The first 8 rows are patterns. Each new row is the sum of 2 different patterns, raised or lowered, with some noise. Before adding, each is slid sideways (what falls off one end comes back at the other) and multiplied by a number that may be negative. Names go in the order of the patterns.
(in the rows, 128 means zero)
Some rows, each with the names of its patterns after it:
123, 124, 128, 141, 117, 139, 119, 124, 113, 101, 156, 132, 141, 116, 142, 138, 128, 110, 136, 116, 109, 138, 133, 125, 99, 132, 109, 125, 116, 126, 137, 101, 145, 145, 98, 136, 121, 126, 135, 123, 124, 126, 136, 125, 120, 112, 109	Z446
117, 130, 134, 105, 132, 116, 124, 142, 147, 143, 135, 122, 130, 134, 120, 121, 119, 116, 130, 124, 127, 152, 106, 128, 120, 138, 123, 133, 148, 131, 141, 107, 119, 124, 143, 112, 149, 133, 106, 125, 137, 124, 126, 128, 126, 142, 124	Z422
121, 131, 123, 147, 114, 123, 164, 141, 134, 115, 131, 141, 128, 113, 124, 139, 136, 117, 148, 121, 119, 130, 128, 126, 150, 125, 138, 115, 124, 116, 114, 140, 127, 137, 123, 127, 136, 125, 128, 147, 118, 127, 102, 112, 129, 143, 129	Z174
108, 129, 118, 118, 133, 123, 141, 133, 122, 120, 143, 116, 127, 136, 121, 97, 136, 116, 124, 121, 158, 131, 122, 150, 126, 140, 108, 121, 150, 122, 126, 136, 110, 116, 137, 130, 136, 125, 116, 117, 94, 117, 142, 139, 120, 104, 127	Z329
113, 127, 142, 132, 129, 143, 134, 135, 117, 144, 136, 157, 160, 146, 125, 116, 114, 130, 145, 105, 133, 120, 140, 144, 144, 118, 115, 145, 129, 136, 131, 126, 117, 139, 126, 141, 142, 126, 131, 163, 131, 122, 130, 106, 121, 138, 121	Z910
118, 134, 121, 127, 126, 146, 150, 125, 122, 135, 122, 138, 123, 141, 131, 150, 112, 143, 135, 139, 134, 122, 125, 137, 149, 129, 132, 120, 145, 126, 123, 124, 140, 122, 121, 130, 124, 121, 126, 104, 124, 147, 111, 125, 127, 135, 134	Z330
129, 139, 111, 122, 134, 139, 113, 130, 130, 118, 124, 127, 129, 140, 117, 146, 122, 123, 133, 137, 140, 129, 113, 118, 112, 132, 114, 114, 131, 153, 141, 128, 115, 137, 115, 122, 122, 131, 128, 137, 153, 141, 125, 122, 120, 113, 124	Z658
137, 142, 138, 121, 117, 122, 108, 113, 123, 145, 110, 148, 140, 139, 128, 142, 108, 123, 133, 112, 144, 109, 132, 145, 99, 127, 127, 133, 130, 115, 120, 138, 132, 119, 128, 140, 129, 109, 162, 133, 151, 127, 136, 134, 109, 141, 124	Z940

New rows, each followed by the names of its patterns:
131, 115, 127, 118, 115, 122, 127, 128, 141, 144, 149, 132, 112, 124, 112, 125, 134, 138, 111, 123, 138, 139, 112, 125, 124, 117, 123, 129, 135, 136, 123, 143, 121, 118, 124, 150, 143, 135, 110, 125, 117, 132, 108, 118, 128, 146, 145	Z446 Z658
121, 94, 96, 121, 143, 103, 134, 108, 127, 128, 114, 113, 94, 114, 118, 123, 99, 123, 109, 109, 118, 148, 110, 123, 117, 134, 85, 107, 118, 82, 111, 104, 128, 112, 91, 124, 116, 105, 136, 127, 106, 106, 111, 118, 135, 136, 152	Z329 Z910
150, 134, 117, 146, 139, 146, 152, 121, 149, 171, 113, 122, 135, 128, 128, 136, 130, 134, 139, 141, 135, 145, 134, 147, 149, 126, 150, 144, 146, 166, 145, 144, 128, 133, 147, 143, 117, 134, 133, 148, 144, 152, 128, 112, 159, 139, 163	Z174 Z910
138, 135, 133, 123, 143, 136, 123, 137, 107, 96, 139, 133, 129, 122, 157, 129, 140, 138, 126, 166, 126, 130, 139, 129, 139, 137, 106, 119, 147, 139, 129, 144, 117, 117, 107, 122, 140, 156, 123, 120, 121, 114, 124, 114, 132, 134, 133	Z174 Z329
152, 140, 137, 148, 154, 175, 150, 144, 142, 155, 162, 147, 156, 135, 148, 155, 147, 154, 145, 145, 150, 148, 144, 158, 145, 137, 158, 166, 141, 159, 151, 151, 126, 140, 155, 125, 151, 141, 158, 147, 127, 150, 155, 146, 166, 154, 148	Z329 Z658
109, 130, 123, 90, 117, 123, 124, 150, 130, 118, 129, 142, 122, 111, 113, 130, 105, 117, 115, 133, 112, 119, 93, 86, 107, 127, 141, 134, 125, 110, 151, 116, 136, 116, 109, 111, 138, 139, 117, 127, 110, 129, 129, 136, 112, 126, 116	Z910 Z330
130, 130, 125, 121, 130, 114, 126, 130, 127, 120, 130, 118, 122, 124, 140, 123, 133, 130, 123, 116, 121, 129, 117, 122, 122, 131, 121, 121, 128, 135, 128, 130, 123, 121, 127, 121, 128, 122, 133, 137, 116, 115, 119, 133, 132, 121, 131	Z174 Z329
124, 118, 133, 124, 129, 139, 137, 123, 143, 114, 157, 129, 145, 108, 132, 128, 102, 136, 106, 152, 148, 116, 114, 144, 112, 125, 143, 128, 127, 135, 125, 129, 138, 116, 123, 159, 131, 137, 150, 129, 144, 122, 124, 108, 120, 130, 140	Z422 Z940
131, 150, 139, 141, 126, 132, 140, 125, 128, 137, 120, 133, 114, 122, 146, 128, 132, 123, 140, 126, 145, 134, 130, 159, 128, 130, 122, 141, 131, 143, 126, 117, 137, 141, 123, 142, 127, 125, 141, 129, 125, 146, 133, 124, 126, 122, 122	Z422 Z174
135, 141, 157, 131, 143, 120, 126, 137, 157, 142, 141, 140, 139, 162, 131, 134, 179, 157, 149, 132, 148, 155, 151, 131, 133, 158, 152, 133, 159, 135, 138, 143, 145, 142, 165, 134, 145, 131, 142, 129, 132, 152, 144, 147, 138, 135, 157	Z174 Z330
132, 138, 168, 135, 131, 132, 156, 137, 132, 152, 161, 116, 122, 112, 138, 143, 124, 172, 131, 131, 129, 132, 128, 146, 151, 145, 169, 152, 138, 124, 161, 106, 131, 122, 138, 136, 173, 155, 140, 152, 125, 162, 130, 120, 163, 133, 143	Z422 Z940
116, 117, 109, 109, 114, 111, 93, 111, 114, 111, 119, 132, 110, 116, 109, 122, 103, 109, 109, 110, 112, 106, 125, 117, 103, 114, 108, 113, 111, 120, 111, 108, 104, 107, 116, 124, 131, 125, 105, 114, 121, 121, 101, 114, 112, 122, 112	Z329 Z658
134, 137, 129, 115, 135, 112, 137, 128, 120, 121, 118, 139, 139, 120, 129, 143, 123, 127, 136, 120, 93, 129, 122, 130, 127, 160, 133, 124, 140, 136, 141, 111, 119, 153, 124, 126, 140, 118, 120, 136, 125, 140, 119, 123, 123, 100, 115	Z329 Z658
167, 105, 123, 133, 129, 94, 161, 128, 127, 145, 148, 156, 126, 141, 160, 147, 118, 124, 155, 141, 141, 134, 115, 132, 145, 126, 142, 151, 93, 121, 82, 125, 141, 139, 145, 101, 138, 108, 124, 117, 132, 150, 136, 166, 154, 135, 112	Z329 Z940
138, 124, 114, 95, 122, 161, 122, 120, 137, 106, 134, 123, 125, 168, 137, 122, 105, 99, 128, 139, 123, 117, 114, 134, 99, 147, 112, 109, 134, 122, 137, 152, 120, 130, 129, 112, 115, 122, 133, 98, 143, 112, 123, 129, 151, 130, 139	Z174 Z329
148, 124, 129, 117, 129, 120, 108, 115, 98, 115, 119, 122, 123, 111, 119, 104, 130, 138, 114, 141, 122, 132, 78, 108, 119, 111, 108, 123, 137, 107, 98, 128, 116, 110, 132, 125, 120, 113, 103, 121, 130, 109, 147, 118, 104, 118, 137	Z422 Z329
164, 132, 148, 147, 134, 144, 145, 145, 147, 139, 158, 148, 150, 150, 152, 151, 138, 141, 133, 138, 148, 143, 149, 132, 157, 145, 150, 130, 144, 136, 149, 137, 151, 153, 144, 156, 153, 156, 138, 148, 137, 147, 146, 146, 147, 132, 140	Z446 Z658
122, 135, 151, 139, 140, 124, 143, 143, 119, 133, 134, 145, 140, 161, 161, 137, 141, 118, 119, 132, 148, 135, 139, 136, 128, 144, 132, 136, 138, 129, 133, 147, 136, 140, 130, 156, 118, 137, 133, 143, 157, 151, 137, 135, 121, 141, 130	Z422 Z658
117, 108, 128, 136, 124, 120, 124, 122, 101, 124, 105, 121, 104, 114, 92, 107, 110, 120, 137, 122, 127, 106, 128, 131, 126, 112, 106, 107, 133, 133, 104, 117, 119, 118, 115, 127, 122, 105, 107, 99, 121, 114, 91, 127, 117, 120, 131	Z910 Z940
122, 139, 141, 134, 103, 133, 144, 133, 144, 138, 132, 143, 141, 143, 121, 128, 134, 123, 128, 138, 140, 127, 122, 111, 105, 116, 142, 143, 148, 131, 121, 155, 130, 141, 132, 119, 122, 131, 137, 121, 139, 128, 129, 137, 140, 134, 130	Z174 Z910
139, 124, 135, 152, 150, 132, 142, 129, 141, 139, 153, 137, 148, 138, 128, 144, 136, 121, 140, 142, 141, 156, 138, 140, 147, 161, 149, 132, 133, 141, 135, 137, 139, 141, 137, 139, 110, 117, 129, 149, 148, 147, 141, 137, 158, 135, 144	Z174 Z910
137, 107, 139, 111, 108, 124, 131, 87, 117, 131, 119, 140, 129, 98, 127, 152, 114, 110, 120, 130, 115, 111, 123, 129, 109, 116, 111, 111, 106, 123, 141, 134, 130, 105, 156, 122, 149, 101, 121, 116, 142, 141, 105, 121, 124, 138, 128	Z910 Z330
98, 122, 102, 130, 118, 91, 123, 116, 109, 143, 116, 108, 111, 114, 116, 129, 135, 147, 132, 94, 103, 121, 144, 110, 144, 117, 115, 123, 116, 119, 104, 111, 121, 130, 101, 122, 117, 112, 110, 145, 103, 125, 126, 131, 98, 117, 118	Z422 Z329
111, 133, 121, 115, 134, 93, 110, 108, 127, 119, 113, 132, 124, 136, 91, 110, 115, 126, 101, 136, 123, 104, 109, 135, 110, 113, 120, 120, 137, 114, 100, 113, 114, 99, 114, 100, 116, 143, 141, 131, 117, 117, 112, 120, 106, 112, 109	Z422 Z658
120, 117, 100, 105, 114, 128, 102, 120, 115, 106, 114, 113, 115, 131, 102, 128, 99, 105, 119, 128, 124, 112, 104, 105, 109, 112, 101, 118, 123, 137, 119, 116, 109, 122, 98, 108, 114, 120, 110, 130, 131, 121, 112, 109, 107, 111, 111	Z174 Z658
130, 149, 132, 130, 150, 150, 120, 131, 134, 138, 160, 145, 156, 152, 142, 136, 153, 143, 137, 141, 139, 148, 158, 146, 146, 139, 146, 137, 145, 135, 155, 154, 151, 154, 130, 123, 124, 157, 137, 153, 152, 120, 146, 139, 139, 125, 156	Z422 Z330
111, 103, 103, 115, 98, 112, 140, 107, 114, 105, 129, 109, 99, 114, 108, 106, 122, 132, 131, 119, 101, 129, 107, 114, 123, 126, 117, 131, 99, 133, 124, 118, 117, 114, 111, 116, 131, 124, 101, 104, 118, 112, 107, 107, 133, 102, 111	Z330 Z940
131, 128, 136, 133, 137, 141, 119, 126, 123, 134, 136, 133, 126, 125, 134, 137, 134, 145, 132, 122, 133, 128, 138, 135, 133, 144, 141, 120, 143, 141, 145, 136, 121, 126, 128, 146, 124, 126, 130, 156, 138, 130, 122, 144, 122, 125, 129	Z330 Z658
157, 89, 120, 138, 130, 120, 137, 128, 118, 145, 109, 125, 121, 129, 103, 115, 121, 118, 132, 127, 101, 124, 109, 125, 130, 114, 121, 123, 141, 110, 125, 109, 136, 127, 141, 146, 127, 95, 134, 122, 116, 113, 144, 118, 123, 141, 122	Z422 Z329
137, 152, 128, 157, 150, 105, 134, 144, 156, 139, 145, 142, 164, 150, 127, 128, 147, 122, 153, 152, 139, 149, 150, 130, 153, 135, 159, 149, 143, 168, 134, 150, 131, 151, 144, 127, 146, 138, 139, 159, 148, 160, 167, 132, 128, 155, 152	Z422 Z174
99, 108, 105, 101, 105, 93, 112, 106, 89, 107, 95, 111, 101, 103, 104, 114, 113, 101, 106, 103, 93, 107, 114, 99, 112, 108, 88, 106, 104, 110, 106, 110, 110, 105, 105, 97, 108, 108, 94, 108, 101, 96, 114, 112, 122, 115, 103	Z422 Z174
119, 141, 145, 128, 150, 125, 137, 149, 118, 132, 102, 115, 134, 144, 116, 134, 131, 118, 146, 145, 119, 161, 139, 138, 95, 128, 141, 110, 121, 116, 151, 138, 103, 146, 126, 116, 144, 138, 120, 141, 121, 137, 129, 135, 148, 129, 125	Z174 Z329
136, 125, 104, 140, 105, 114, 138, 127, 118, 94, 129, 119, 130, 127, 123, 143, 113, 139, 125, 94, 132, 130, 119, 141, 126, 127, 123, 132, 119, 103, 105, 113, 126, 128, 136, 140, 116, 129, 129, 128, 110, 97, 159, 129, 135, 124, 141	Z446 Z658
169, 148, 141, 158, 120, 156, 158, 162, 140, 133, 150, 118, 146, 130, 167, 165, 134, 150, 178, 109, 152, 165, 152, 148, 151, 149, 149, 159, 136, 148, 148, 135, 141, 168, 147, 171, 146, 147, 127, 134, 132, 136, 171, 148, 168, 149, 170	Z446 Z422
119, 114, 141, 126, 142, 144, 112, 114, 129, 120, 104, 145, 114, 116, 104, 134, 132, 98, 122, 119, 139, 120, 102, 117, 136, 104, 118, 111, 129, 136, 124, 164, 133, 137, 123, 134, 120, 100, 125, 108, 132, 130, 130, 139, 93, 117, 98	Z422 Z940
94, 97, 109, 111, 142, 132, 126, 115, 150, 113, 121, 106, 94, 97, 128, 145, 94, 134, 121, 126, 124, 140, 97, 120, 112, 98, 135, 106, 92, 130, 107, 118, 140, 131, 114, 120, 130, 128, 111, 111, 121, 116, 116, 102, 154, 111, 130	Z910 Z940
164, 120, 135, 145, 143, 144, 145, 135, 131, 116, 124, 157, 171, 137, 127, 147, 129, 162, 122, 147, 170, 169, 128, 142, 147, 159, 145, 121, 133, 156, 165, 130, 158, 125, 147, 139, 134, 133, 167, 131, 140, 130, 131, 122, 126, 127, 134	Z174 Z330
115, 115, 126, 115, 110, 122, 132, 141, 117, 125, 108, 116, 133, 118, 127, 132, 122, 129, 108, 118, 103, 107, 130, 122, 116, 121, 119, 120, 120, 134, 126, 117, 119, 104, 93, 118, 132, 107, 116, 114, 126, 134, 98, 119, 143, 123, 131	Z174 Z329
119, 120, 133, 109, 131, 110, 113, 120, 129, 125, 132, 99, 114, 103, 104, 115, 147, 146, 103, 101, 112, 109, 125, 105, 116, 127, 99, 145, 129, 144, 132, 135, 96, 121, 137, 114, 98, 112, 126, 124, 80, 138, 119, 131, 141, 108, 133	Z174 Z329
167, 133, 136, 138, 162, 143, 153, 148, 153, 144, 121, 150, 127, 130, 164, 137, 140, 145, 127, 143, 130, 152, 125, 139, 141, 151, 161, 146, 139, 127, 128, 148, 135, 139, 145, 157, 167, 108, 141, 134, 150, 131, 136, 141, 172, 136, 139	Z446 Z330
99, 131, 121, 133, 147, 123, 136, 109, 115, 114, 121, 132, 140, 96, 131, 120, 137, 111, 123, 110, 145, 141, 111, 125, 118, 115, 132, 94, 126, 124, 138, 151, 127, 114, 127, 119, 102, 120, 136, 136, 93, 147, 134, 154, 110, 132, 132	Z658 Z940
122, 121, 135, 131, 130, 118, 131, 135, 130, 133, 125, 127, 130, 133, 124, 136, 138, 146, 130, 129, 130, 133, 143, 136, 140, 143, 138, 126, 138, 135, 127, 126, 130, 139, 123, 140, 133, 129, 124, 133, 131, 140, 130, 137, 115, 133, 127	Z329 Z330
150, 147, 137, 134, 142, 142, 134, 145, 143, 141, 125, 146, 145, 161, 148, 137, 133, 139, 140, 137, 152, 113, 148, 134, 114, 127, 132, 157, 133, 133, 136, 145, 138, 135, 138, 149, 134, 150, 149, 132, 148, 134, 119, 138, 133, 144, 151	Z174 Z940
140, 116, 133, 128, 119, 143, 125, 127, 126, 122, 117, 120, 107, 109, 107, 123, 140, 115, 131, 124, 136, 121, 134, 108, 117, 120, 114, 132, 113, 130, 132, 102, 135, 121, 122, 123, 103, 113, 132, 120, 108, 120, 136, 123, 107, 151, 127	Z910 Z940
132, 141, 137, 133, 128, 142, 139, 127, 124, 134, 134, 129, 144, 140, 145, 135, 136, 136, 122, 130, 126, 139, 141, 140, 136, 130, 130, 120, 132, 133, 139, 121, 147, 138, 137, 136, 141, 125, 130, 130, 129, 134, 127, 136, 138, 117, 128	Z658 Z940
150, 130, 125, 125, 113, 119, 140, 129, 150, 152, 115, 125, 119, 159, 137, 120, 123, 157, 134, 125, 139, 144, 121, 136, 128, 143, 116, 140, 125, 130, 119, 130, 135, 155, 152, 142, 131, 142, 149, 131, 104, 124, 133, 135, 132, 147, 155	Z174 Z658
133, 138, 137, 130, 115, 133, 137, 128, 138, 131, 140, 142, 139, 142, 134, 141, 136, 119, 143, 129, 139, 129, 139, 138, 120, 138, 125, 147, 136, 128, 137, 147, 128, 129, 154, 141, 131, 132, 140, 131, 131, 131, 140, 141, 125, 134, 142	Z446 Z422
166, 165, 171, 164, 159, 152, 169, 158, 171, 172, 162, 157, 149, 149, 168, 158, 145, 157, 157, 162, 168, 174, 153, 156, 158, 154, 161, 165, 150, 160, 165, 148, 163, 169, 154, 158, 177, 158, 160, 158, 141, 154, 165, 145, 151, 152, 164	Z422 Z910
126, 145, 131, 139, 127, 139, 127, 125, 125, 135, 137, 135, 130, 126, 143, 127, 129, 134, 134, 129, 139, 128, 134, 137, 130, 131, 140, 136, 131, 145, 135, 139, 144, 130, 119, 134, 132, 135, 131, 129, 141, 135, 140, 139, 134, 128, 127	Z422 Z330
117, 142, 147, 152, 136, 172, 134, 144, 122, 140, 149, 102, 146, 124, 148, 154, 151, 119, 114, 137, 115, 124, 130, 145, 110, 157, 141, 149, 141, 142, 117, 150, 138, 115, 147, 102, 131, 152, 103, 121, 131, 146, 136, 122, 134, 144, 139	Z910 Z940
151, 139, 121, 143, 120, 150, 139, 111, 172, 129, 130, 133, 139, 154, 140, 113, 122, 127, 136, 111, 121, 152, 125, 139, 115, 123, 134, 117, 143, 118, 139, 126, 129, 146, 149, 140, 133, 143, 134, 134, 120, 157, 103, 118, 129, 142, 110	Z658 Z940
133, 160, 115, 121, 135, 164, 133, 148, 122, 134, 119, 123, 145, 102, 114, 176, 130, 135, 122, 128, 124, 128, 126, 123, 132, 143, 162, 157, 131, 128, 123, 106, 138, 118, 146, 121, 139, 160, 108, 114, 117, 142, 107, 116, 128, 148, 129	Z446 Z658
119, 100, 105, 95, 141, 97, 110, 130, 103, 111, 84, 103, 139, 112, 121, 112, 107, 111, 113, 90, 105, 108, 111, 93, 94, 105, 125, 115, 103, 83, 87, 83, 113, 107, 108, 126, 108, 117, 104, 119, 108, 116, 91, 120, 115, 102, 93	Z329 Z658
126, 155, 125, 114, 138, 134, 168, 167, 141, 109, 119, 115, 143, 133, 112, 142, 128, 132, 154, 155, 121, 124, 156, 136, 164, 139, 111, 139, 147, 131, 138, 141, 140, 130, 174, 137, 129, 116, 90, 129, 149, 119, 123, 122, 152, 123, 131	Z910 Z330
134, 141, 145, 131, 118, 123, 132, 126, 116, 116, 133, 132, 126, 133, 137, 120, 132, 114, 129, 122, 132, 131, 119, 117, 119, 128, 134, 134, 144, 122, 134, 138, 131, 90, 112, 117, 138, 115, 135, 139, 127, 126, 122, 112, 99, 117, 133	Z658 Z940
124, 124, 124, 137, 105, 125, 104, 115, 119, 138, 145, 131, 128, 111, 147, 126, 129, 123, 119, 107, 142, 138, 133, 137, 122, 118, 129, 140, 119, 133, 108, 128, 133, 104, 97, 123, 141, 126, 136, 133, 131, 136, 132, 125, 126, 114, 133	Z174 Z910
130, 120, 132, 135, 139, 153, 124, 157, 129, 133, 132, 127, 164, 142, 137, 125, 136, 147, 129, 118, 145, 147, 134, 145, 133, 143, 111, 137, 122, 137, 130, 142, 160, 130, 147, 144, 114, 133, 131, 138, 150, 124, 131, 141, 150, 126, 133	Z446 Z658
124, 127, 137, 129, 140, 124, 139, 131, 133, 127, 139, 137, 132, 135, 123, 118, 133, 137, 138, 134, 125, 133, 134, 117, 123, 146, 125, 120, 131, 126, 123, 128, 106, 127, 146, 116, 124, 138, 132, 138, 124, 127, 116, 122, 125, 143, 143	Z422 Z330
141, 137, 141, 111, 140, 132, 125, 146, 108, 123, 136, 103, 133, 129, 132, 137, 125, 129, 146, 133, 125, 132, 127, 144, 115, 162, 129, 152, 128, 125, 134, 108, 154, 133, 141, 133, 148, 113, 119, 137, 116, 114, 129, 146, 116, 148, 132	Z422 Z940
128, 126, 133, 133, 143, 124, 116, 134, 134, 145, 122, 129, 132, 129, 125, 131, 132, 133, 147, 143, 134, 145, 141, 114, 143, 133, 135, 128, 132, 150, 135, 137, 131, 131, 113, 116, 136, 142, 121, 135, 129, 142, 118, 132, 118, 141, 120	Z330 Z658
126, 125, 139, 149, 124, 128, 129, 124, 130, 132, 127, 142, 126, 127, 129, 138, 119, 125, 130, 120, 133, 123, 129, 125, 107, 136, 128, 133, 142, 137, 132, 142, 119, 128, 113, 126, 113, 126, 140, 142, 140, 127, 119, 140, 127, 121, 128	Z910 Z658
181, 166, 160, 193, 173, 166, 177, 175, 168, 146, 166, 176, 184, 171, 155, 183, 151, 193, 163, 162, 195, 171, 176, 172, 182, 196, 168, 170, 181, 178, 156, 150, 189, 177, 155, 184, 176, 175, 188, 169, 172, 136, 156, 163, 165, 190, 183	Z174 Z658
127, 82, 121, 108, 124, 111, 87, 118, 127, 116, 141, 120, 118, 124, 105, 95, 113, 122, 151, 115, 114, 110, 125, 131, 115, 122, 92, 111, 124, 115, 124, 116, 113, 117, 111, 116, 128, 109, 97, 131, 137, 105, 131, 120, 119, 90, 101	Z329 Z658
122, 125, 108, 132, 120, 126, 111, 108, 103, 130, 118, 112, 120, 110, 112, 114, 126, 119, 125, 118, 108, 127, 123, 94, 105, 116, 117, 138, 119, 119, 126, 131, 117, 110, 112, 106, 103, 117, 117, 129, 116, 115, 99, 93, 116, 124, 124	Z910 Z658
106, 97, 103, 107, 92, 100, 98, 99, 102, 97, 87, 79, 93, 102, 101, 109, 95, 101, 120, 101, 101, 101, 84, 91, 118, 111, 89, 103, 98, 100, 104, 102, 97, 107, 93, 91, 113, 98, 86, 103, 100, 92, 109, 103, 98, 105, 108	Z422 Z910
131, 102, 118, 105, 105, 111, 106, 105, 94, 118, 125, 117, 111, 112, 120, 110, 84, 147, 128, 127, 113, 137, 129, 141, 107, 106, 125, 106, 126, 115, 110, 104, 116, 110, 117, 110, 99, 104, 99, 139, 125, 100, 115, 118, 104, 122, 93	Z446 Z330
124, 122, 132, 106, 115, 130, 117, 119, 114, 117, 120, 130, 125, 125, 133, 123, 119, 126, 115, 116, 127, 103, 122, 126, 118, 110, 118, 122, 109, 113, 128, 125, 126, 120, 129, 123, 129, 143, 132, 115, 107, 118, 119, 127, 111, 123, 115	Z910 Z658
115, 129, 117, 116, 120, 111, 97, 86, 99, 114, 118, 102, 122, 119, 120, 116, 109, 107, 97, 90, 126, 114, 120, 114, 115, 107, 92, 119, 106, 119, 110, 122, 101, 119, 104, 110, 124, 112, 99, 120, 101, 114, 115, 99, 107, 110, 109	Z422 Z658
135, 139, 152, 124, 125, 128, 117, 129, 146, 128, 119, 130, 119, 126, 134, 126, 121, 147, 132, 157, 110, 120, 143, 125, 134, 108, 145, 137, 98, 131, 127, 134, 133, 135, 95, 100, 108, 137, 153, 154, 159, 126, 140, 118, 146, 142, 118	Z329 Z910
164, 178, 144, 181, 161, 174, 158, 151, 162, 161, 152, 153, 142, 164, 165, 147, 160, 189, 157, 157, 164, 141, 165, 170, 142, 156, 148, 164, 185, 124, 164, 167, 172, 154, 160, 163, 169, 171, 163, 166, 195, 169, 130, 207, 171, 182, 156	Z330 Z940
